There are 4 ways to turn a row about zero (a turn may also mirror it). The second row of each pair is the first, turned, with some noise. The first 40 pairs use one turn. New pairs use 3 turns, one after the other, and a turn may come again.
Known pairs, each followed by its turns in order:
19,19,-19,-49,42,-2,0,39,-35
-16,21,30,28,-29,42,-35,30,-27 => Y

54,46,3,45,5,-46,-5,-53,-23
-22,78,31,-4,22,12,-19,30,61 => D

11,15,-3,-10,8,32,34,12,6
10,-19,6,-37,-9,-7,-20,31,-10 => M

-19,-23,-7,30,-27,-51,17,-33,1
28,-26,13,-26,-5,-50,23,11,-27 => P

-5,-4,64,36,-53,-58,-35,11,34
-1,-31,-62,-24,32,-50,7,-43,-60 => Y

-19,22,-13,20,78,-71,19,1,33
17,39,-6,-51,-51,14,-39,72,-13 => D

-41,-3,0,30,32,7,-40,17,-44
21,62,7,10,-1,17,3,-14,-46 => P

-42,0,91,13,-56,4,-10,11,-8
-13,4,-4,-49,-46,7,-50,47,-64 => P

80,-27,30,-15,-44,9,-7,-9,-5
45,38,7,25,-7,-50,44,0,-40 => Y

-24,31,-10,34,-10,25,16,-38,-25
-34,-17,27,3,-51,-25,18,13,-18 => M

-8,-23,4,35,33,-32,41,22,57
-49,-13,-4,31,61,-28,-27,-11,17 => Y

-11,11,17,-29,59,-21,-44,61,66
62,-43,-18,-24,-10,-47,-36,68,-22 => D

-53,-30,18,-50,7,36,-44,-11,31
31,23,-19,3,56,21,-69,34,-11 => P

-9,-23,21,-29,0,39,38,9,21
26,-25,15,50,1,-15,-12,-6,26 => Y

-4,3,11,-22,-28,-92,26,50,0
-43,3,-8,-7,-68,-72,25,43,3 => D

18,-19,-16,6,6,33,-29,-35,28
33,-2,17,3,15,-10,-36,-26,34 => P

-22,-44,-1,9,-21,-24,30,1,-16
-6,-9,-10,4,5,-54,7,12,-37 => P

-7,-73,18,-6,-10,-2,-21,-5,41
8,9,40,19,42,47,-13,-7,39 => M

-25,-36,-1,-74,52,19,-51,35,-7
49,-22,-78,9,23,-37,-7,10,-54 => D

26,-64,-9,-26,47,37,-2,7,-22
59,-3,5,-7,-26,55,-45,-15,5 => M

4,8,5,-12,32,13,-40,-27,-21
15,-9,18,-35,-12,15,6,45,-14 => Y

-26,13,20,13,-42,-41,38,56,-8
-9,10,-39,26,9,23,-28,-72,-21 => Y

-2,-30,45,20,-11,2,32,-47,-5
-2,-3,31,-4,-33,-50,-21,41,-1 => P

-48,-13,9,-24,30,-22,27,21,-45
-15,34,-12,26,16,-8,35,41,-46 => P

-9,-93,-50,68,-58,-33,-3,1,1
-64,15,32,-24,12,-49,64,-89,15 => Y

-25,-40,65,-11,-59,20,-2,-4,37
6,-13,50,28,56,29,37,43,29 => M

44,-38,-5,-27,-30,1,-6,11,-25
28,-20,-43,3,5,49,5,8,28 => M

-12,8,-17,47,14,44,-25,-13,-58
-1,22,7,23,-87,-5,8,0,-3 => M

41,-35,-40,-36,-18,11,36,12,-5
11,-36,-34,-42,-5,46,-17,11,34 => M

-1,-48,16,35,24,48,55,10,-5
-36,-46,-17,-22,-8,51,-35,-37,-4 => D

44,-10,8,-26,36,-20,-11,11,13
10,13,-45,18,-13,1,9,5,54 => P

-45,20,14,-57,-8,-42,-26,11,-1
15,11,-9,41,-26,-44,22,40,-39 => D

-29,-33,17,-18,-26,9,32,-27,-12
27,-34,8,24,6,11,41,-29,25 => Y

28,-67,40,17,-65,-19,49,76,27
49,-40,-2,-2,62,-13,3,32,103 => M

-12,30,39,-38,-22,-40,38,36,-12
-43,-22,-37,-10,-18,23,34,52,-30 => P

-45,-3,12,14,9,18,-38,3,-10
3,-8,15,6,32,5,-8,5,-53 => D

-21,1,-10,-47,22,-40,15,-5,-8
8,26,-39,11,-41,-10,11,24,-17 => D

25,-35,-27,-30,31,31,2,-6,35
3,4,9,-29,3,50,-59,3,5 => M

-16,-4,-16,-6,-1,-33,-62,36,30
-53,-23,-8,-24,-34,-26,-18,-5,-36 => Y

7,93,-33,-24,30,51,-44,-78,-12
92,83,31,51,37,31,-20,-23,6 => D

New pairs. What belongs after each?
-14,2,15,60,27,35,10,22,-33
19,13,-29,-51,37,7,-23,-31,-19 => P D Y

3,-10,47,13,-25,-40,47,-48,-61
20,-39,9,-5,52,-57,60,0,-29 => D M M

48,-16,15,16,2,-19,-22,-26,23
14,11,6,-15,48,26,16,-14,-34 => M Y M

-19,-15,-3,16,40,24,-45,11,51
4,-7,-43,61,5,31,-6,-37,1 => M Y P

-36,1,-24,-16,-25,18,-8,23,-29
-15,-47,-6,-5,0,-28,29,0,24 => Y Y P

60,-67,21,17,56,25,-15,-15,28
27,22,25,33,72,-32,55,2,44 => D Y M

-29,-42,4,12,-38,-14,25,10,-19
-26,-1,-29,-1,-13,60,-13,-15,8 => P D Y

-62,45,-4,-14,19,19,-62,55,-8
-43,39,-33,-61,-39,52,-40,0,14 => Y D D

73,-40,14,-13,-45,35,-27,18,11
-63,-27,-6,6,-38,1,60,-40,16 => Y P D

-16,15,-5,-33,37,-30,-46,-50,-4
-32,-31,-4,11,-24,43,25,-47,19 => Y D M

-13,-7,-20,6,56,-59,21,-22,-50
28,-40,-5,-53,24,27,-50,25,-34 => P D P

-41,64,-4,-8,-27,-17,-24,3,-47
-14,13,70,55,-10,7,37,-8,-7 => M D D

-7,22,14,-4,-57,20,22,-23,12
-1,45,-2,-14,15,-9,-56,11,-20 => D D P

-21,35,30,-35,-43,18,-17,4,-2
6,-50,-46,29,-13,-16,7,3,20 => M M P

-69,12,23,40,-24,-8,-41,-5,-7
30,-22,-16,35,31,41,-7,-57,-14 => Y M D

16,-33,-33,16,-53,20,15,35,-16
-24,-25,22,-12,29,36,3,-54,16 => Y M Y

-4,-41,31,-5,-79,23,4,34,19
4,-41,73,20,3,-4,-47,-38,-12 => D Y M

3,59,27,-32,-14,-26,-22,31,19
-7,9,-22,23,27,58,16,46,4 => Y D Y

11,42,84,-57,18,16,4,-52,42
102,42,-8,-2,30,18,43,-17,-47 => P P D

-40,-26,-6,-47,-23,-4,17,1,-2
19,1,-33,-4,24,-3,7,30,48 => D Y Y

7,-6,15,-10,13,27,35,-8,7
5,8,-21,-12,25,1,31,10,-27 => P Y D

22,34,46,18,-24,-4,-49,5,-22
-15,-74,6,4,-31,-6,14,-1,12 => P Y P

-51,-24,-76,-25,-8,-13,65,18,-4
56,22,-25,20,51,40,13,-24,-65 => Y P M

29,0,-27,31,-7,0,6,-15,10
-7,37,-14,24,-10,15,-1,4,-9 => D M P

-38,-104,-25,5,-48,-24,-40,23,-43
79,-11,21,4,6,-110,-2,0,33 => M D Y

-4,32,-3,-10,12,-58,12,16,-15
12,-2,53,-7,14,32,-17,21,27 => P Y D

-23,3,18,63,80,28,-51,-9,18
-5,39,31,27,-65,52,29,55,-8 => M Y Y

-35,-9,38,-52,-63,-3,42,68,3
26,16,18,83,-48,29,22,-21,56 => P M D

-10,25,40,-6,0,6,-5,-26,18
-3,0,-4,-12,-35,-29,10,34,11 => Y M Y

67,-33,30,-13,45,-52,52,16,3
59,32,-20,29,-3,87,-25,12,-39 => Y D P

-13,-102,-74,56,8,-8,-30,-6,-8
-62,43,-109,18,-1,33,20,-20,-28 => Y P P

23,5,-16,25,35,25,-39,-13,-13
-25,9,5,-16,50,-23,11,-26,5 => Y Y D

20,-2,-7,-39,-9,-3,28,-2,-62
55,16,8,-33,-7,-46,16,-3,-14 => M P P

-21,38,21,-47,-61,-31,49,-2,13
35,-37,17,-48,58,-27,-30,-23,22 => M Y Y

26,-32,-14,45,53,-22,23,-54,16
11,-49,-27,-13,-61,-17,60,-8,14 => P P D

3,-16,28,49,-52,34,-23,-41,-56
-46,19,-21,-19,-40,77,22,37,19 => D P P

-14,-11,-26,-5,29,29,46,50,74
21,56,40,-25,-2,51,-32,58,3 => M M Y

27,-15,-38,-69,7,-32,1,5,-41
49,27,-3,19,36,40,11,6,57 => Y Y D

-7,22,-43,-13,-34,81,-11,33,-94
53,38,11,22,68,-71,-31,15,-71 => M P P

-9,8,28,10,-6,53,10,28,-8
-7,-4,39,-3,4,24,-44,14,24 => D D Y

33,-14,-7,-36,35,-12,66,-5,52
17,2,-56,47,-21,54,22,46,1 => Y P Y

33,-18,44,-17,-15,2,-4,-51,-1
5,-21,-46,46,30,-11,4,-11,2 => D D D

46,29,-36,-65,10,33,22,21,60
58,-43,2,-67,32,8,8,8,-54 => D M D

-49,-7,-16,-5,0,10,56,-10,-4
20,-2,-16,21,2,28,6,-24,-60 => P D P

